The first 9 rows are patterns. Each new row is the sum of 2 different patterns, raised or lowered, with some noise. Before adding, each is slid sideways (what falls off one end comes back at the other) and multiplied by a number that may be negative. Names go in the order of the patterns.
Some rows, each with the names of its patterns after it:
[3.478,0.774,-0.198,-0.017,2.063,0.441,0.222,0.651,-2.364,0.862,-0.309,1.164,1.174,0.975,-0.386,-0.573,-0.161,-1.496,0.101,1.912,2.185,0.695,0.721,-3.061,1.080,0.555,1.093,-0.475,-1.620,-0.879,-0.477,-0.520,-0.494,1.245,-0.107,1.704,1.924,0.139,-1.915,1.439,0.456,-0.773,0.494] : (4)
[-0.045,0.590,0.607,-2.118,1.042,-0.510,0.917,-0.262,0.845,0.036,1.791,-1.044,-1.061,0.419,-0.086,-0.646,-0.051,-0.500,1.501,0.757,0.021,-0.629,0.288,-0.815,1.163,2.059,0.089,0.478,0.362,0.100,0.160,0.393,-0.114,1.038,-0.047,-3.926,0.594,-0.873,-1.810,0.247,-1.025,0.698,0.131] : (1)
[1.016,0.622,2.118,-1.620,-0.135,-0.760,1.023,0.607,1.007,0.708,-0.826,-1.771,-2.836,-2.110,-2.526,-1.176,0.551,-1.610,-0.194,-1.940,-2.188,0.314,-0.333,-2.647,1.520,-1.324,0.377,1.015,1.198,-2.564,0.569,-0.802,-1.540,1.284,-0.288,0.156,-0.713,-1.529,-1.385,-0.413,-2.430,-0.262,-1.073] : (3)
[-0.065,1.009,0.016,-1.906,-2.158,0.501,2.810,0.974,-0.055,-1.317,-0.116,-0.059,1.155,-1.559,-1.597,1.543,0.104,0.536,2.366,-1.129,1.330,-1.018,-1.032,1.605,1.150,1.959,1.740,0.862,0.180,1.487,-0.131,0.631,-2.832,-0.235,-0.040,-0.516,-0.580,0.415,-0.913,0.381,2.703,0.316,-2.635] : (7)
[-2.443,1.196,-1.206,1.718,1.863,-0.540,0.021,-2.187,-1.920,-4.924,2.815,-0.807,0.504,-1.926,-1.457,0.937,0.223,0.825,-1.099,-1.911,1.534,1.746,-0.172,0.698,-1.734,-0.104,-2.457,0.079,1.218,0.014,-0.623,0.385,0.321,-0.609,-1.071,-0.619,1.079,1.096,1.274,-1.106,1.547,2.223,0.882] : (0)
[-1.705,-0.993,-1.518,1.784,-0.500,2.541,0.372,1.267,2.186,-0.081,0.827,-0.772,0.936,-1.885,2.235,1.049,0.890,-0.610,-1.801,1.127,-3.607,-1.739,-1.536,-1.607,0.102,0.054,1.502,1.921,-1.677,-0.171,-0.407,0.912,-1.400,2.847,1.920,0.715,-0.019,0.936,1.144,-2.055,2.004,0.643,-0.445] : (6)
[-0.669,-2.747,-0.174,1.941,0.750,1.237,1.022,-0.111,0.693,-0.784,-3.862,-0.235,0.128,0.126,0.419,-1.448,2.962,-1.843,-1.737,-0.483,-0.210,-0.359,-1.166,-0.361,1.528,-1.858,-1.572,0.350,-0.441,-2.298,1.514,-3.599,-2.230,2.084,0.261,-2.071,-0.803,0.382,1.441,-1.250,0.050,0.373,-0.128] : (5)
[-2.209,-0.395,1.400,0.402,-1.755,0.156,2.898,0.372,1.708,0.007,-1.060,-1.887,-2.015,1.484,-0.771,-0.811,-1.312,-1.416,-1.828,-0.801,3.446,2.882,-2.571,-0.482,0.883,-1.162,-1.367,1.687,-0.649,-3.563,-1.023,-1.030,-0.066,-0.017,-1.362,0.756,-0.311,1.400,1.521,-0.326,-0.754,1.226,1.423] : (8)
[-0.480,-0.858,1.631,0.583,-1.153,0.190,1.566,2.515,1.325,-0.616,1.953,-0.170,1.481,0.330,-1.091,0.001,-3.475,0.195,-0.527,-0.548,-3.695,2.199,1.617,-2.576,-1.620,-0.411,-0.780,0.644,2.155,3.916,-1.236,-0.351,-1.421,1.057,-2.794,3.628,0.910,-1.164,2.576,0.245,-1.324,-0.784,1.166] : (2)

New rows, each followed by the names of its patterns:
[2.701,-0.353,1.072,-1.879,-0.549,2.996,2.093,2.890,2.782,1.003,0.789,1.225,-2.106,0.920,-1.966,0.120,0.807,-0.746,1.752,-0.302,-1.437,0.783,2.435,0.790,-2.411,0.173,2.436,-0.669,-2.059,-1.077,0.601,1.628,2.277,-1.797,-1.896,1.493,0.353,-0.074,-1.452,-0.742,2.467,-0.185,0.677] : (7) (5)
[-1.038,0.523,1.360,0.606,1.234,2.078,2.668,0.196,2.712,0.599,2.030,1.378,0.008,0.484,0.298,1.135,2.537,-0.515,-4.035,1.167,-0.580,-0.199,0.760,1.058,0.951,0.104,0.556,1.287,0.934,-1.471,1.796,0.709,1.443,-0.314,0.446,-0.203,2.726,-1.317,-1.704,0.397,1.825,-0.677,1.046] : (1) (0)
[1.057,0.454,0.625,0.650,0.364,1.147,3.394,-0.508,-0.993,1.307,0.636,-0.490,0.817,1.072,0.414,-1.746,1.514,-1.566,1.730,-0.349,2.352,-2.526,-1.131,0.550,-1.871,-0.357,0.585,1.357,-0.379,1.475,1.781,-0.566,-1.500,1.687,0.502,-1.052,-0.973,1.600,0.745,-1.331,0.274,0.489,0.061] : (4) (2)
[0.523,-1.670,-1.316,0.860,-0.461,0.425,2.144,5.870,-2.065,1.647,0.115,2.140,1.555,-1.384,-2.820,-0.602,1.110,2.013,-1.064,-2.615,2.314,-1.708,0.783,-0.072,2.469,-0.345,-2.045,-0.168,1.610,-1.712,-1.073,0.685,0.808,-0.680,0.101,-3.171,-2.417,2.454,-1.347,-3.250,-1.444,2.719,0.074] : (0) (5)
[-4.211,-1.324,-0.155,-1.000,-3.668,-2.628,-2.420,-1.463,-3.033,-6.208,-2.368,0.688,-1.279,-4.039,-3.123,0.057,-2.069,-0.141,-3.417,-4.703,-2.674,-3.908,-0.784,-1.220,-4.060,-2.456,-4.248,-4.789,-1.877,0.987,1.297,-3.040,-2.138,-1.255,-1.954,-3.655,-0.522,-5.019,-5.460,-3.086,-3.509,-3.096,-2.081] : (7) (8)
[-0.375,1.842,2.239,-1.002,1.550,0.991,-1.052,-3.410,1.904,1.408,1.483,-1.096,2.651,-1.705,0.602,2.719,-2.184,1.486,3.655,1.784,-2.109,2.166,0.535,0.107,1.547,1.261,0.609,-2.345,-3.049,-4.138,3.215,-1.646,1.150,-2.061,-0.976,2.206,1.025,4.250,-0.100,-0.066,2.290,5.242,-1.453] : (0) (2)
[-4.079,-1.630,-5.215,-5.477,-7.024,-0.224,-2.695,-3.362,-6.589,-5.107,-2.765,-2.313,-2.734,-3.837,-5.435,-1.304,-0.790,-4.439,-2.881,-4.855,-5.285,-4.279,-4.075,-1.866,-2.488,-4.999,-4.138,-4.373,-5.125,-4.752,-3.661,-4.086,-2.676,-2.646,-2.393,-2.178,-1.748,-2.307,-4.640,-3.079,-3.786,-2.460,-3.811] : (7) (0)
[3.367,3.687,2.791,4.635,1.369,1.878,0.960,0.314,1.854,1.846,3.834,5.065,1.092,3.232,1.769,2.750,2.630,4.910,2.974,4.822,2.616,4.141,4.758,2.727,3.448,4.563,2.581,0.934,3.572,2.171,4.715,2.898,4.268,2.366,3.818,3.139,2.990,3.198,3.476,4.540,3.517,3.886,4.277] : (3) (6)
[-0.925,-0.145,0.747,1.096,-1.557,-1.817,-1.790,-1.193,-0.773,-2.145,0.609,0.294,-2.706,-1.232,0.213,-1.552,-3.419,-1.031,0.093,-0.084,-3.244,-2.278,-2.132,-0.593,-0.362,-3.324,-1.528,-0.034,-2.377,-0.410,-1.730,-1.991,-0.023,0.342,0.553,-0.811,1.335,-3.495,-0.936,0.593,-0.311,-0.077,-2.364] : (4) (0)
[0.090,-0.005,0.046,-1.146,-0.356,-0.412,-2.923,-3.030,1.006,-1.476,-2.788,-0.002,-0.291,-2.186,-0.638,1.245,-0.558,-0.265,-1.463,-1.004,2.458,-1.917,-0.189,-0.829,-2.384,-0.404,-0.853,-1.815,-1.845,-0.228,-1.064,-0.642,-2.116,0.450,-1.983,-2.353,-2.210,-2.011,-2.058,0.569,0.906,0.115,-1.917] : (1) (8)
[0.783,0.922,0.581,3.547,0.621,2.716,2.265,2.974,-2.393,0.639,0.254,2.220,1.929,0.143,2.739,-1.883,-0.642,-1.875,4.605,1.526,3.031,-1.277,0.682,0.018,1.218,1.060,-0.952,0.049,1.765,3.167,0.554,3.034,-1.440,0.492,-1.202,1.675,3.408,0.401,3.436,2.478,2.655,2.132,0.336] : (0) (6)
[2.847,1.994,5.287,-0.090,2.094,2.702,-2.239,-0.773,1.485,0.301,-0.214,3.402,1.349,0.611,-0.209,1.106,2.300,0.455,-3.009,2.461,1.519,0.933,3.310,1.853,-0.685,4.059,1.468,4.244,3.248,2.291,2.856,4.914,-1.295,-0.754,4.315,1.338,2.122,1.910,2.604,0.926,0.761,1.856,2.444] : (3) (2)
[0.512,3.726,-0.026,1.107,0.719,-2.050,-1.289,-2.538,-2.303,-1.084,-0.093,-1.926,1.171,-2.443,-1.327,-0.649,-0.252,-2.902,0.769,-2.716,0.843,1.553,0.406,-1.994,0.761,-0.826,-0.727,-0.403,-1.215,-0.123,-0.119,-1.689,-0.659,-1.835,-4.051,-0.418,-1.306,0.288,0.139,1.590,-1.695,-0.217,-1.693] : (1) (3)
[1.990,0.287,-1.225,1.730,3.494,-0.643,-1.879,0.272,1.950,-2.726,-1.175,-1.858,-3.083,-3.399,0.548,1.503,2.813,-2.631,1.946,-3.236,0.027,-0.527,-0.025,1.301,1.521,0.524,-0.545,1.508,-1.383,0.302,-0.371,0.358,-1.484,-2.225,-3.482,0.238,0.199,0.255,0.539,-0.114,1.500,0.424,0.594] : (6) (2)
[-0.926,0.959,-0.297,-1.348,2.400,-0.474,-3.658,2.685,-0.899,1.065,2.048,2.133,-1.921,2.126,-0.533,-0.230,6.006,0.202,2.104,1.959,-0.540,0.734,0.182,-1.401,0.760,-0.126,1.740,3.649,1.995,-0.226,-0.105,0.521,1.442,1.653,0.206,2.853,1.366,-1.105,-1.834,-0.440,-1.173,0.408,0.483] : (1) (3)
[0.145,-0.135,0.889,2.974,1.292,0.074,-1.724,2.170,2.694,2.054,-0.638,0.452,-0.455,0.769,0.269,-0.948,1.346,-2.316,1.763,1.221,0.186,-3.831,2.528,2.178,-2.188,-0.570,2.431,0.504,0.576,1.859,4.688,-0.161,0.129,0.071,-0.785,-1.218,2.655,1.649,0.328,2.674,0.116,-0.904,-0.399] : (4) (2)
[-1.821,-0.783,-5.539,-2.557,-4.166,-1.782,-1.574,0.106,-4.469,-1.634,-2.514,2.127,-0.843,-0.136,-0.210,-1.827,-3.479,-3.265,-4.224,-6.220,-2.815,1.228,-2.912,-2.373,-3.407,-1.875,0.720,-2.241,-6.424,-0.914,-2.670,0.042,-0.422,-0.018,-4.941,0.577,-0.838,-4.267,-0.005,-2.366,-3.116,-1.158,-3.930] : (3) (7)
